There are 5 ways to turn a row about zero (a turn may also mirror it). The second row of each pair is the first, turned, with some noise. The first 45 pairs use one turn. New pairs use 2 turns, one after the other, and a turn may come again.
Some pairs, each with its turns in order after it:
-21; 22; 7; 17; 25; -18; 24; 2
25; -19; -18; 3; 13; 33; 8; 11
(1)

24; 13; -12; -10; 0; -7; 28; -18
1; -16; 0; -2; -18; -27; 27; 12
(4)

22; 1; -27; -11; -4; -27; 1; 10
-5; 6; 14; 17; 7; -20; 14; 31
(4)

3; -12; -13; 3; 9; -12; -13; 10
9; 11; 15; -2; 13; -4; 12; -9
(1)

14; -1; -7; -26; 16; 10; -14; 18
20; -17; -18; 20; 3; 3; 15; 13
(2)

-10; -7; -13; -4; -24; 11; -9; 27
13; 16; -3; -13; 22; 4; -19; 21
(4)

18; -5; 22; -18; -6; 12; -7; 5
26; 7; -9; -2; -7; -2; 25; -3
(2)

9; 14; -10; 5; 12; -1; 19; -23
9; -11; -1; -25; -5; 19; -14; 6
(1)

1; -20; 1; -4; 17; 2; -8; 6
8; 5; 16; 14; 6; -2; -8; -13
(4)

-27; 23; 24; -27; 10; -13; 18; -6
16; -27; -29; 17; 16; -2; -23; 17
(1)

16; 23; -17; 10; -6; 4; -1; -19
-10; -15; 8; -21; -13; -10; -2; 22
(2)

4; -4; 18; 11; 5; -6; 16; 25
-7; 26; -13; 18; -8; -7; 1; -5
(2)

-3; 17; -19; 13; -9; 15; -6; -26
-11; 10; -2; -32; 12; -9; 0; -20
(3)

-8; -9; -21; 8; 25; 11; 14; -11
-25; -13; 0; 20; 2; -12; -15; -12
(0)

24; 17; -4; -1; -2; -26; 14; 17
-26; -5; -23; 6; -21; -8; 14; 1
(2)

14; 19; -11; 3; -16; 13; 25; 24
-29; 3; 25; 17; 7; 4; -19; -10
(3)

18; 2; 3; -13; 9; 13; 9; -9
-3; -23; 6; 9; 10; 3; 10; 6
(0)

22; -13; -16; 6; 25; 8; -15; -1
7; -1; 0; -18; -28; 25; -2; -7
(3)

-26; -4; 1; 18; -20; -1; -1; 19
-13; -15; -1; 22; 0; 4; 28; -7
(1)

12; -1; 17; 22; 6; 22; 9; -14
17; -15; -24; 4; -8; 2; 5; -22
(4)

27; -25; -16; 25; 26; 1; -5; 26
11; 3; -34; 23; -19; 3; -35; 16
(2)

-3; 21; 8; 15; 12; 18; 3; -27
-15; -10; -15; -15; 8; -3; 17; -28
(3)

16; 26; 0; -13; -25; -21; 10; 11
-24; -12; -8; -3; -17; -19; 29; -11
(2)

11; -18; 20; 19; -14; -18; -13; 26
2; 21; 22; 36; -5; 5; 16; 0
(1)

6; -25; -9; 11; -3; -9; 24; -4
12; -4; 5; 0; 21; -8; 28; -8
(4)

8; -24; 25; 25; -7; -18; -2; 5
30; 2; 6; -11; -8; 13; -13; -28
(0)

-4; 4; 15; -1; 20; -7; 16; 16
11; 0; 12; 17; -15; -13; 12; -9
(0)

-23; -26; -21; -21; -7; 0; 2; 4
-1; 29; -10; -3; -2; 0; -6; 35
(3)

-11; 17; -2; 8; 9; 19; 9; 22
4; -1; -31; -2; -7; 7; 17; -9
(1)

20; -6; 0; -20; 21; 17; 8; 2
25; -7; 15; 7; -18; -18; -6; -5
(4)

10; -27; 3; -22; -18; 24; -3; -18
-22; 4; 10; -11; -16; -35; -12; 13
(1)

26; -19; -21; -15; 4; 28; -20; -3
40; -27; -3; 5; -15; 7; -3; 17
(2)

-1; -8; 21; -9; 0; -4; 22; -20
22; -6; -8; 21; 19; 1; 6; -10
(0)

-6; 19; 0; 9; 0; -18; -12; -3
8; 7; -8; -19; -5; -22; -2; 3
(0)

22; 8; -21; -1; -7; -9; -7; -10
-1; -12; 5; -16; 7; -3; -17; 22
(0)

14; -12; 3; 16; 23; -12; 11; 19
9; -12; 24; 7; -23; -7; -10; -15
(0)

-26; 19; 21; -25; 11; 27; -11; 6
-8; -10; -21; 5; 38; 25; 16; 12
(3)

-16; -9; -20; 28; 1; 0; 1; 26
-19; 23; 14; -3; -18; -2; -21; -16
(0)

-13; 10; -18; -7; -18; -15; 22; 13
-29; -14; 11; 18; -7; -7; 6; -18
(2)

-4; -4; -19; 7; -18; 6; -2; -21
-11; 0; -16; -12; 16; -21; 2; -3
(4)

0; -11; -26; -9; -10; -17; 2; -15
11; 31; 3; -8; -8; -12; -5; 2
(3)

19; 5; 27; 8; -5; 0; 1; -4
3; -23; 14; 6; -1; -6; 17; -11
(3)

-4; -15; -22; -9; 17; 11; 8; -6
-11; 23; -13; -8; -16; 14; 2; 3
(3)

20; -10; -25; 20; -15; -27; 18; -8
11; -15; 42; -8; -16; 17; 2; -11
(1)

-14; 1; -25; 0; 16; 17; 16; 23
21; 37; 8; -15; -6; -6; 5; 0
(4)

New pairs, each followed by its turns in order:
11; 19; -7; 20; -21; -15; -15; -11
34; 1; -3; 3; -4; 1; 26; -10
(3) (3)

26; 4; 3; 12; -18; 2; 18; 20
-29; -9; 8; 9; -26; 9; -9; -5
(1) (1)

27; -24; 17; 4; -2; -13; 2; 23
-14; 20; -10; -16; -17; -32; 11; 2
(1) (2)

-3; -21; -4; 16; 15; 12; -5; -5
3; 1; 9; -20; 15; -8; -9; 16
(3) (4)

-1; -16; 7; 9; -13; 20; -4; 23
-22; -6; -1; -6; 23; 1; 21; -4
(0) (3)

-5; -6; -8; -6; -18; 5; -12; -24
8; 11; -27; 7; -15; 0; 4; -8
(1) (0)

-12; -18; -1; -10; 2; -7; -25; 8
-18; 16; 3; -8; 13; 11; -4; 17
(0) (0)

-1; 6; -16; -24; -18; -24; 12; -18
-12; 15; -5; 24; 16; 13; 10; -29
(4) (2)

14; -20; -23; -20; -15; 13; -12; 0
38; -11; -8; 11; -12; 8; -11; -5
(4) (3)

-5; -6; 7; -8; 20; -5; 23; 16
-17; -8; 3; -18; -2; -14; -23; 1
(3) (3)

-13; 20; -25; -7; 2; 11; -4; -22
-23; -22; 5; -6; 17; 0; 12; -19
(4) (2)

23; -4; -25; -19; 5; -24; 22; 8
-28; 2; -7; 11; -11; 35; -15; -10
(3) (1)

3; -7; 4; -6; -2; 23; -20; -7
-21; 15; 8; -11; -8; 8; 1; 8
(1) (4)

6; 23; 22; -27; 9; -21; 3; 20
24; -15; -3; 6; 7; 7; 28; 31
(0) (4)

-14; 19; -24; 8; -6; -7; 12; 12
-8; -5; 15; -25; -11; -11; -3; 19
(1) (1)

-17; 16; 5; -21; 2; 13; 0; 26
-26; -2; 2; 21; 12; -17; -13; -6
(0) (3)

-2; -7; 5; -3; 22; 12; 4; 12
-13; -6; -4; -7; -10; -7; 20; -5
(3) (1)

-5; 9; 17; 26; -21; 15; -6; -24
28; -6; -14; 0; -7; -4; 25; 26
(2) (0)

-5; -27; 23; 11; 18; -22; 11; -13
-35; -3; -8; -9; 18; -10; 24; 12
(2) (0)

6; -3; -16; -5; -17; 27; -4; 20
-22; -15; -13; 7; 25; 8; 5; 13
(0) (3)

17; -3; -4; 1; -16; -19; 10; -15
-6; 3; -13; 18; -22; -7; -9; 12
(4) (3)

22; 13; 5; -15; 20; 23; -10; 13
-23; 10; -8; -1; -16; -21; -2; 25
(1) (4)

-15; -3; 2; -5; -14; 21; -25; 1
19; 8; 28; 2; -13; 2; -12; 0
(3) (4)

-16; -17; 9; 2; 18; 9; -21; 15
2; 19; 6; 0; -22; 4; 28; 5
(1) (4)

21; 25; -16; -23; -11; -5; -27; -8
2; 25; -22; -16; -6; 9; -34; 15
(3) (1)

12; -9; -13; -7; 10; -18; 2; 21
13; 1; -3; -16; -8; -28; -5; 2
(3) (2)

15; -23; 26; -27; -3; -22; -3; 17
4; -1; -20; -16; -5; -40; 23; -1
(2) (4)

9; -19; -8; -26; -16; -11; 21; -4
-9; -24; 10; 22; 23; 15; -1; 11
(1) (4)

-16; -11; 0; 4; 23; 23; -5; -9
2; -20; 20; 25; -2; 3; 0; -5
(3) (2)

-4; -21; 22; -13; 26; -10; 21; 8
-28; -2; 16; -8; -12; -21; -27; 1
(3) (3)

-17; 4; 1; -7; 2; 12; 27; 24
-3; -10; -11; 12; -7; 35; 4; 9
(0) (1)

-3; 11; -4; -11; 11; -24; 15; 0
9; -6; 13; -10; -23; 16; 9; -3
(1) (3)

16; 23; -23; 18; -21; -4; -23; 7
-10; 2; -15; -24; 19; -13; 32; -9
(1) (3)

-19; 25; -19; 25; 27; -21; -15; 7
-17; -32; -30; 0; -2; 29; 3; -18
(4) (1)

13; 19; 21; -16; 27; -19; 12; 19
12; 2; -39; 11; 13; -12; 13; -25
(3) (4)

-26; 12; 3; -2; -16; 0; 21; 22
-2; -9; 32; -14; -15; 1; 22; 6
(1) (1)

24; 11; -2; -12; 3; -7; 14; -22
-1; -6; -12; -20; -9; 23; 12; 16
(1) (0)

-6; -5; -19; -26; 13; -27; 2; -2
-2; 17; 16; -26; -18; 8; -20; 4
(0) (0)

-9; 0; 11; 0; 9; -24; -21; -26
-16; 6; -4; -20; 12; 14; 1; -30
(4) (4)

26; -11; 25; -10; 13; -22; 5; -10
-8; 3; 19; 8; -16; 5; 23; 31
(4) (1)

-9; -3; -18; 17; 4; 14; -28; -4
-13; 13; -29; 11; 13; 1; 13; -5
(1) (3)

2; -7; 0; 14; -23; -17; -3; -19
18; 6; 2; -9; 0; 30; 4; -10
(0) (3)

-9; -14; 2; 18; -18; -2; -10; -10
19; 2; -3; 8; -18; 6; -3; 17
(3) (0)

20; 19; -11; 14; -25; 27; -25; -18
-3; 12; -23; -19; 44; -10; 11; 14
(1) (3)

-23; -2; -1; -8; -18; -12; 24; -12
-38; -2; -15; 2; 9; -6; -6; 2
(3) (2)

22; -14; 22; 18; 14; 25; -13; -26
23; 0; 21; -2; -3; 45; -8; 2
(0) (2)

-6; 2; 0; 24; -24; -11; -6; -13
10; -13; -8; -24; 12; -8; 20; -3
(4) (1)

10; 14; 13; 9; -23; -17; 9; 24
20; -8; -8; -18; -14; 4; -5; -31
(3) (0)

13; 8; 17; -27; -20; -14; -11; 5
16; -27; 14; -20; -14; -6; -8; 11
(2) (1)

-5; -3; -1; -18; -21; 17; -2; -25
-19; 5; -18; -4; -11; 25; -13; -3
(0) (3)

-10; 27; 8; -24; 24; -26; 13; -16
3; 45; 12; -23; 9; -12; 6; -11
(1) (1)

11; 15; -18; 20; 14; -6; -24; -9
4; -19; -6; 4; 15; 18; 11; -29
(0) (2)

-14; -2; -7; 21; 13; -3; 7; 24
-28; -17; -14; -8; 2; 14; 0; 5
(0) (4)

14; 21; 10; -28; 1; -5; 11; 1
13; -11; 5; -5; 25; 18; -7; 16
(4) (4)

-22; -26; -4; -1; 1; -25; -19; -6
-2; 23; 7; -5; 34; 12; -4; 15
(4) (2)

16; 17; -27; -6; 23; 13; 21; 1
10; -26; -19; 13; -10; -19; -8; 24
(0) (3)

17; 22; -18; -18; 20; -9; 26; -2
19; 10; 18; 31; 3; 10; 23; 10
(0) (1)

8; -15; -2; 19; 0; -22; 0; -14
-12; -9; 3; 21; 5; -16; -20; -1
(0) (4)

